The rows are grouped in 3 different ways at once. Each group adds its own fixed numbers to the row, and there is some noise. The rows also spread widely along 10 directions, which tell nothing about the answers.
In the rows, zero is written as 128.
Known rows, each followed by its group in each grouping:
[156 122 159  96 168 131 124 105 122  57  99 152 159 162 101 148 132 131
 122 164 139  83 116 102 128 144 154 147 129 171 123 166  93 142  81]
Q Mafa Vud
[108 115 171 120 146 104 137 123 113  84 104 135 130 127 129 113 102 130
  80 149 137 109 101 109  96 127 141 136 108 173 134 118 137 144 120]
X fasi barug
[ 92 148 176 141 108 111 137  97 111  82 123 102  80 105 126 113 133 125
 151 145 161 142  96 149 114 114 161 164 149 164 129 104 190  99 153]
U Nel barug
[130 157 180 135  75 137 186 170 145 188 152 138  93  90 178 140 101 126
 137 111 193 148  77 110 142  96 141 127 160 101  93 114 168 115 144]
S gov Kul
[ 95 121 162 135 104 114 153 167 122 106 122 139 132 120 163 130  87 170
  74 152 135  86  59  98 117  84  90 128  95 125 103 108 136 166 126]
H Vadev Kul
[ 95 123 143 109 142 110 126 110 133  58 116 160 133 163 129 148 101 148
 117 165 141  75 103  52 136 119  94 133  95 132  85 135 108 139  98]
A Mafa Doke
[ 71 148 158 147 127 118 154 178 164 169 127 113  73 123 138 110 117 137
 150 156 160 135  83 115  89 120 121 137 156 142 112  75 196 150 134]
H fasi ziguv
[131 120 143 136 175 141 149 126  82 108 142  72 173  69 178 115  87  99
  90  74 121  93  86 186  74 118 145 154  74 141 168 131 189 155 120]
S Vadev ziguv
[176 110 167 101 154 169 160 151 109 135 150 113 156  92 164 163  92 112
  89  96 160 100  84 158 134 126 175 146 118 119  98 175 142 140 112]
X gov Vud
[ 79 134 198 148 131 113 170 152 114 129 181  90 128  79 185  88  82 133
 100 105 151 105  78 122  80  88  98 127  78 112  99  98 214 140 147]
U Nel Doke
[135 130 158 112 162 107 140 127 122  69 113 142 167 143 125 127 109 140
  97 142 134  90 101  95 105 128 126 130  81 160 142 133 124 156  95]
A Mafa Kul
[160 131 143 124 128 139 160 134  93 114 160 113 171  93 177 155 100 123
  83  72 141  95  76 126 153  83 163 117  83 117 125 153 136 137 133]
Q Mafa Vud
[ 48 147 129 138 122 116 174 170 141 139 146 102 120 128 157 150  83 131
 104 149 141 119  59 104 121 105 108 124 100 136 114  83 210 147 149]
Q Mafa Vud
[ 41 129 109 138 180 105 101 107 128  71 131 104 100 156 129 129  89 115
 132 172 116  78 109  89  89 131  96 147  77 145 107  95 168 141 114]
A fasi barug
[ 81 148 156 126 133 109 144 132 132  72 102 105 120 139 108 135 126 143
 101 166 132 120  69 136 116 139 148 144 103 194 149 108 183 150 133]
H Mafa Vud
[122 124 153 124 131 133 141 123 117 107 107 136 124 115 139 121 114 123
 162 137 152 128 111 122  94 135 134 168 159 148 115 122 143 124 107]
U Vadev Doke
[141 130 174 144 134 111 115 169 148 109 134 122  99 142 131 122 134 154
 135 136 145 102  85  96 115  96 115 134 115 122 119 104 126 139 122]
A Nel barug
[145 139 162 142 130 122 150 186 153 134  95 107 112 119 108 132 137 146
 114 141 152 160  52 172  98 138 172 148 143 197 178 106 156 172 128]
H gov ziguv
[131 164 228 123 138 121 155  90 113  93 159 114 113  81 141  79 121 111
 146 117 176 131 122 143  94 136 161 152 120 165 112 135 193  97 126]
U gov Kul
[ 66 152 109 113 122 120 159 117 150  90 109 160 117 160 129 192  86 123
 124 163 146 120 102  53 162 123 107 123 103 134 102 104 148 109 131]
A Mafa Vud
[ 92 178 150 157 104 100 166 137 185 102  89 162  90 149 108 167 112 148
 132 141 147 162  85  75 148 112 128 111  97 172 166  81 156 110 144]
H Nel Kul
[ 88 139 218 112  98  90 139 100 112  49 124 135 115 121 134 112 124 154
  73 162 161  91  73  94 135 110 117 136 109 159  91 143 145 131 129]
S Mafa Doke
[173 103 162 118 172 108 118 136  92  59 102 124 180 139 112  87 140 152
 106 150 122  94  92 138  64 129 149 159 112 186 165 143  96 191  75]
U Mafa Kul
[149 156 155 152 114 100 152 202 181 140  99 136 119 150 110 135 146 165
 135 124 148 168  59  93 119 124 144 112 122 182 180  86 135 154 123]
Q Mafa Doke
[ 99 147 114 137 172 141 174 133 147 168 133 115 137 107 163 147  65  76
 145  83 147 138 119 112  90 151 139 124  99 129 135 105 206 119 120]
S fasi Doke
[ 69 157 159 168  91  94 156 163 153 112 142 123  99 129 149 144  98 163
 100 132 138 126  50  78 143  61  96 109  71 140 138  78 160 134 157]
Q Nel Kul
[181 154 187 122 168 132 160 204 178 155 102 143 143 136 129 136 114 138
 136 121 156 136 105 115  89 167 136 125 106 144 152 116 155 142  91]
A Vadev Kul
[133 119 121 135  79 139 149 151 101 138 118 122 117  97 164 149 123 127
 135 118 145 132  73 131 135  82 148 165 176 122 125 117 123 132 137]
S Vadev Vud
[ 64 149 135 155  94  99 135 140 132  85 138 129 104 123 155 129 113 149
 120 139 121 119  81  69 129  70  83 134  93 137 127  70 147 122 152]
A Vadev Vud

New rows, each followed by its group in each grouping:
[104 127 175 154 105  94 121 146 107 117 152 104 102 101 166  83 125 143
  96 123 141 101  73 105  98  74 118 131 115 133 116  94 144 149 141]
S fasi barug
[136 156 158 146 125 116 153 134 138 130 122 128 112 110 119  99 134 123
 178 120 157 168 101 129  95 118 170 147 158 189 175  96 153 125 124]
Q gov Kul
[134 112 131 128 167 140 158 169 129 168 149 134 155 106 176 124  72 116
 113  93 141  95 112  94  85  95 113 122 109 102 118 112 129 163 106]
X fasi ziguv
[149 135 106 151 138 136 110 111  81 109 149  64 120  73 157 109 144 107
 187  71 119 136  92 196  98 101 193 191 126 144 181 117 168 123 128]
A Vadev Kul
[163 128 199 133 121 104 134 196 146 118 109 119 115 129 100  93 166 162
 122 162 146 151  66 136  79 132 154 154 161 199 158 102 129 167 116]
A gov Vud
[101 150 145 147 102 103 139 117 102 100 146 101 110 102 152 110 124 134
 126 111 149 123  75 125 132  82 156 134 118 150 143  98 171 121 156]
Q Mafa barug
[161 122 134 143 187 140 104 177 136 131 163  82 126 122 143 105 126 135
 166 115 127  94  86 148  77 121 134 162 101 130 134 122 139 174  90]
A gov Kul
[148 138 221 121 124  98 130 140 124  82  95 136 120 124 105  83 159 158
 131 164 152 128  89 134  88 132 156 161 158 197 154 123 130 139 107]
Q Vadev Kul
[147 116 141 158 112 132 127 152  95 135 184 101 123  85 188 108 107 138
 122  86 144  95  69 121 125  50 138 131 116 101 108 118 120 148 142]
Q gov barug
[128 138 152 130  84 136 175 148 130 158 146 159 119 106 164 145 101 127
 137 121 174 133  94  83 143  80 138 125 170 118  95 114 121 116 139]
Q gov Vud
[118 126 182 128 167 126 133 139 104 110 159  95 132  93 172  79  97 122
 128 119 143  75 116 128  70 117 109 148 101 109 101 111 184 134 114]
A Vadev barug
[110 154 203 114 137 125 193 154 152 158 133 155 136 109 167 130  68 125
  86 117 174 107 110  82 112 128 122  94  91 119  89 124 181 127 121]
H fasi Kul
[ 69 171 177 147  88 105 152 143 146 101 115 119  83 115 132 137 128 143
 133 157 148 159  76 116 124 123 124 148 126 172 127  83 198 105 158]
U Vadev Vud
[ 85 153 148 150 143 126 140 125 139 147 179 108  98 107 174 118  95 111
 164  93 149 106 107  91 112 101 116 128  99 106  90 106 186 109 133]
Q fasi Doke
[131 109 129 134 179 156 138 127  98 126 153  72 143  96 156 128  97 103
 152  98 139 107  98 182  83 131 157 174 119 122 120 139 187 145 113]
U Nel Doke
[112 143 128 147 106 117 164  86  78 118 161 116 134  66 180  78 103 110
 145  69 149 125 121 116 110  67 157 129 126 123 146  88 174 109 153]
H Mafa barug
[115  98 222  88 133 138 181 112  66 122 165 122 155  80 173  88  90 119
  91 146 171  60 107 133  95  89 134 152 165 103  54 159 167 135 125]
Q Nel Vud
[124 116  81 136 145 153 159 128  99 151 135 104 143  99 164 148  72  86
 145 101 147 129  94 152 111 111 170 149 140 131 139 114 161 139 132]
Q gov barug
[107 140 182 123 165 129  97 134 135  49 125  86  99 141 119 160 124 150
 105 156 123  83  63 160 129 144 134 171  67 160 116 157 166 141 108]
X Vadev Kul
[120  85  92 138 164 144 125 207 138 151 120 111 140 155 140 154  89 146
 127 164 127  93  52 123  85 122 111 156 139 132 111 116 117 210  94]
Q gov Doke
[158 147 114 164 179 123 100 133 150  70 128 120 148 135 137 137 124 132
 146  78  99 102 109  98 110 105 112 130  43 148 189 104 108 136 101]
A Vadev ziguv
[ 65 134 114 148 113 123 132 113 110  86 129 125 112 114 162 142  94 130
 135 138 132 111  90 109 121  83 103 156 116 132 119  97 147 128 138]
U Vadev ziguv
[160 116 161 118 130 120 174 163 145 112  83 169 166 126 121 153  90 140
  73 120 148 149  77 103 112 138 153 122 105 190 162 130 104 155 111]
X gov Doke
[ 95 116 150 129 115 125 172 166 108 139 138 139 152 102 195 139  53 132
  71 126 152  81  77  88 119  82  91 113 101  94  89 109 153 145 138]
Q Vadev barug
[ 93 132 238 104 153 115 158  86 112  79 143 126 115  97 130  69 112 120
 127 151 167  95 134 129  76 117 127 157 147 156 108 128 183 116 120]
X Nel ziguv
[107 140 150 127 151 126 133 130 118 155 145  86  79 100 143  94 130  97
 188 128 167 133 120 155  76 143 170 170 175 134 113 101 207 112 130]
A fasi barug
[115 130 109 146 175 113  74  88 125  48 122 101 109 149 107 133 141 121
 162 126 104 103 106 116 105 132 148 163  78 175 150 128 119 135 103]
A fasi Doke
[106 148 144 116 131 129 181 135 134 138 128 157 143 118 173 175  59 112
  86 107 158 115 103  74 141 118 127 101  71 111 100 127 159 118 128]
A fasi Kul
[140 113 165 106 177 139 118 130 109  99 126  94 126 124 130 137 116 121
 113 134 138  91  88 173  99 150 178 173 112 155 117 167 153 155  97]
X fasi Kul
[157 121 113 132 171 146 143 125 112 131 127 106 140 103 132 102 115 107
 179 108 138 131 111 165  74 130 179 170 153 160 162 122 145 151 101]
H gov Kul
[144 101 137 119 201 144 117 131 125  98 140 109 138 141 117 116 119 121
 166 139 120  80 127 128  77 120 129 174 137 133 127 127 124 150  84]
X Nel Vud
[130 127 227 123  98 134 155 190 109 163 146  94  95  66 168  77 137 156
 119 135 179 111  61 183  91 100 143 164 186 116  90 120 189 157 137]
H Vadev ziguv
[ 64 126 136 140 132  99 143 121 111  99 142 141 135 116 167 111  79 132
  90 133 128  83 103  59  97  72  84 118  82 124 112  89 133 150 130]
A fasi ziguv
[104 159 205 134  97  99 141  89 133  60 126 153  93 116 114  91 143 142
 134 155 158 131 109  85 120 105 135 142 138 190 123 109 134 103 138]
H gov Vud
[126 116 113 106 146 158 157 123  99 140 103 117 129  98 144 150  96  97
 167 121 148 144 109 176 103 140 185 189 174 143 144 133 168 122 113]
X Vadev Kul
[ 85 126 137 139 124 116 124 170 143 110 149 131 105 144 149 137  96 157
 121 170 138  84  66  74 116  87  77 137 101 117  88 102 123 166 116]
A gov Kul
[149  92 162 121 145 118 140 127  92  99 112 125 150 112 115  64 141 139
 140 151 127 104 111 136  53  97 149 169 179 169 153 111 111 171 103]
H Nel Vud
[184  93 142 118 190 157 124 170  97 137 148  81 164 100 160 128  99 113
 110 104 143  80  84 181  83 137 166 156 112 118 115 157 145 177  99]
A gov barug
[106 144 174 148 127 106 163 134 133 123 161 124 116  99 151  82 106 137
 138 103 142 126 108  96  88  74 114 131 102 137 155  79 169 124 135]
X Nel Kul
[103 167 158 147 138 119 141 155 156 109 181 108 115 122 171 143  92 150
 108  95 136  91  75  86 145  86 100 104  31 109 113 109 174 131 133]
X Mafa Kul
[134 159 191 136  88  95 145 189 173 110  75 159  97 149 107 143 144 174
 112 167 155 158  63  89 128 124 127 133 133 177 152  96 126 134 128]
A Vadev Kul
[124 116 105 123 122 150 173 198 149 201 105 132 118 122 157 190  84 119
 121 110 158 156  70 129 126 136 165 138 149 122 118 116 156 149 126]
X fasi Doke
[ 65 136  95 149  87 118 148 119  89 123 174  94 106  85 187 127  93 131
 137  98 134 121  65 124 136  49 136 154 111 110 127  87 174 129 160]
X Mafa Kul
[116 146 204 109 129 142 174 120 128 159 158 134  98  98 156 111 105 114
 173 133 193 111 123 122 115 111 144 151 181 100  77 131 189  96 124]
Q Nel Kul
[144 124 191 123 113 108 157 152 101 111 113 106 131  90 124  98 132 139
  94 135 156 148  60 173  86 128 183 161 137 193 162 123 165 158 130]
A gov Kul
[140 149 220 135 138 120 116 140 144  95 123  92  74 122 106 118 157 148
 137 143 161 120  77 168 119 137 169 152 131 165 129 130 180 124 133]
H Nel barug
[109 148 144 140 161 109 146 135 170  83 116 171 143 150 126 128  86 132
 123 140 137 107 117  42 103 116  80 108  79 157 138  92 111 140 104]
A gov ziguv
[130 113 152 124 116 143 131 133  76 125 136  98 116  86 166 107 122 129
 152 132 151 116  84 171  96 103 157 189 169 121 105 134 156 140 121]
U Vadev Kul
[138 161 186 115 125 151 186 170 163 180 133 129 105 106 153 161  95 112
 136 121 194 143  85 133 133 150 156 133 148 121  94 138 191 116 125]
S gov Kul
[114 145 193 148 100  91 156 185 158 137 131 154 120 130 142 106 123 162
  89 136 144 124  77  52 110  83 107  96 111 153 125  84 122 149 135]
Q fasi Vud
[142 176 145 149 161 124 144 215 219 140 116 110 104 165 102 178 137 149
 142 118 135 163  72 107 134 157 142 115  79 171 173  91 176 140 118]
X Mafa Vud
[ 80 127 157 130 135  96 155 140 122  93 144 131 152 121 156 102  86 145
  93 130 136  93  93  70  93 101  87 117  74 134 116  94 159 155 121]
A Mafa Doke
[150 137 130 141 193 129 121 154 174 111 113 158 154 170 128 160  95 130
 117 121 123  82 112  54 114 122  99 100  68 139 137 126  85 161  83]
Q fasi ziguv
[127 136 145 125 155 140 173 177 151 209 136 140 117 118 163 120  85 105
 165 123 175 124 125  94  83 132 136 120 170 104  98  93 172 130 114]
Q fasi barug
[135 148 149 132 141 160 132 157 145 166 139  93  81 106 146 141 134 114
 212 112 166 140  95 169 116 144 171 177 179 120 107 126 193 108 118]
Q Vadev Doke
[120 141 169 143  98 106 157 195 149 141  86 147 113 133 131 131 119 157
 113 153 157 150  65 103 111 115 129 125 151 165 151  80 147 142 138]
Q Vadev barug
[119  89 143 120 158 121 126 133  89  76 126 109 150 128 127 110 120 139
 104 158 120  78  89 124  83  96 122 165 122 147 128 126 117 173 107]
A Nel Vud
[ 90  99 129 131 154 140 112 120  84 100 148  67 104 110 140 114 120 130
 149 156 128  76  73 189  92  99 149 197 145 125 108 134 175 166 118]
H Nel Kul
[110 132 218 143 116 101 135 118 106  79 165  99 120  93 150  87 126 152
  95 109 145  93  73 124 109  73 128 135  91 144 121 127 159 127 141]
Q Nel Doke
[158 103 109 148 148 153 120 182 127 150 168  91 130 103 169 144 104 134
 139  82 130 105  63 142 114  90 139 153 107 108 115 131 119 168 113]
X gov Doke
[116 139 212 128 125 108 140 128 126  95 107 119  96 120 102  94 150 140
 147 169 165 141  94 150  84 129 150 170 170 184 140 109 169 133 127]
U Nel ziguv
[123 131 209 140 109  85 149 127 102  61  97 120 155  92 134  84 127 146
  63 116 129 132  69 134  80 114 138 137  92 204 179 113 152 150 134]
S Vadev Doke
[ 61 172 177 123 107 111 180 138 173 113 101 166 100 130 143 163  79 129
 119 149 168 148 102  65 136 142 100 116 103 146 105  94 194  90 141]
A Vadev Doke
[115 135 114 169 135 116  86 146 146  89 130 101  99 136 137 130 139 144
 172 118 109 110  77 107 109  99 105 162 109 142 143  98 120 144 113]
S Vadev Doke
[122 146 204 115 112 126 141 150 138 135 127 108  68 108 137 147 127 128
 113 133 180 134  79 148 138 140 182 145 147 141  91 139 183 108 144]
X fasi barug
[ 90 131 129 152 146 117 160 180 149 126 122 118 130 137 149 162  66 134
  90 136 136 118  71 100 105 112  97 113  71 130 127  86 181 158 136]
U Nel barug
[139 140 159 131 155 120 135 115 127  84  81 129 131 125 117 120 124 111
 137 132 141 132 114 134  87 154 153 156 132 184 172 112 152 121 111]
S Vadev barug
[166 119 193 110 133 150 147 124  99 116 134 116 135  95 150 151 118 126
 104 108 170  95  82 165 144 101 177 151 143 123 108 176 137 131 124]
Q Nel ziguv
[136 114 104 142 190 133  88 197 154 136 134  92 115 165 133 149 120 146
 146 142 110  81  76 118  90 133 119 152  92 121 120 121 121 191  81]
A fasi Kul
[169 131 238 130 151 100 129 166 123  76  92 115 137 118 109  78 148 156
  89 152 144 124  84 155  61 156 150 149 118 204 160 121 153 155 107]
U Vadev barug
[ 69 158 212 131 104  95 129  92 135  65 119 115  67 120  99 104 147 138
 147 177 168 146  78 131 120 137 155 167 152 208 119 117 180 104 145]
Q gov Doke
[ 79 144 237 137 135  71 115 100  99  43 152 100 113  99 136  51 136 148
  72 142 135  82  90 117  75  99 116 138  70 181 127 111 169 142 136]
A fasi ziguv
[ 67 119 178  89 112 132 176  98 102 120 105 149  95 114 128 129 102 112
 147 193 188 117 117 127 114 127 141 176 217 129  77 123 177 113 130]
A Nel ziguv
[118 130 143 169 106 100 116 180 153  88 139 128 118 156 133 152 131 179
  94 135 112  97  43  68 148  47  95 117  75 140 140  94  87 164 137]
Q Nel Vud
[ 94 130 143 138 182 128 101 151 158  95 144  89  98 156 121 142 117 139
 157 148 127  83  86 122 100 133 103 162  87 124 104 120 167 151 103]
A Nel Doke
[135 161 196 139 173 100 129 142 159  67 112 117 136 127 119 103 129 142
 119 112 125 124 103 112  81 157 124 132  54 188 170 108 168 130 108]
A Vadev Doke
[118 125 107 119 169 164 130 158 134 157 129  92 101 136 138 179 111  99
 171 147 149 120  99 160 113 164 170 178 158 121  85 141 178 138 107]
U fasi Vud
[ 86 122 186 136 105 115 151 107  50  88 183  66 130  53 188  89  93 128
  72 113 147  98  54 179  98  77 150 162  86 142 102 133 200 147 159]
U gov Kul
[112 151 162 137 102 124 195 180 140 165 110 128 134  93 155 123 100 118
 114 113 153 165  82 124  93 120 136 132 145 153 155  80 193 129 144]
S Vadev Vud
[102 124 148 137 116 131 177 156 107 160 185 142 150  87 209 110  53 127
 111 106 161  95  96  77 100  62  86 117 104  79  73 101 146 151 130]
U gov Kul
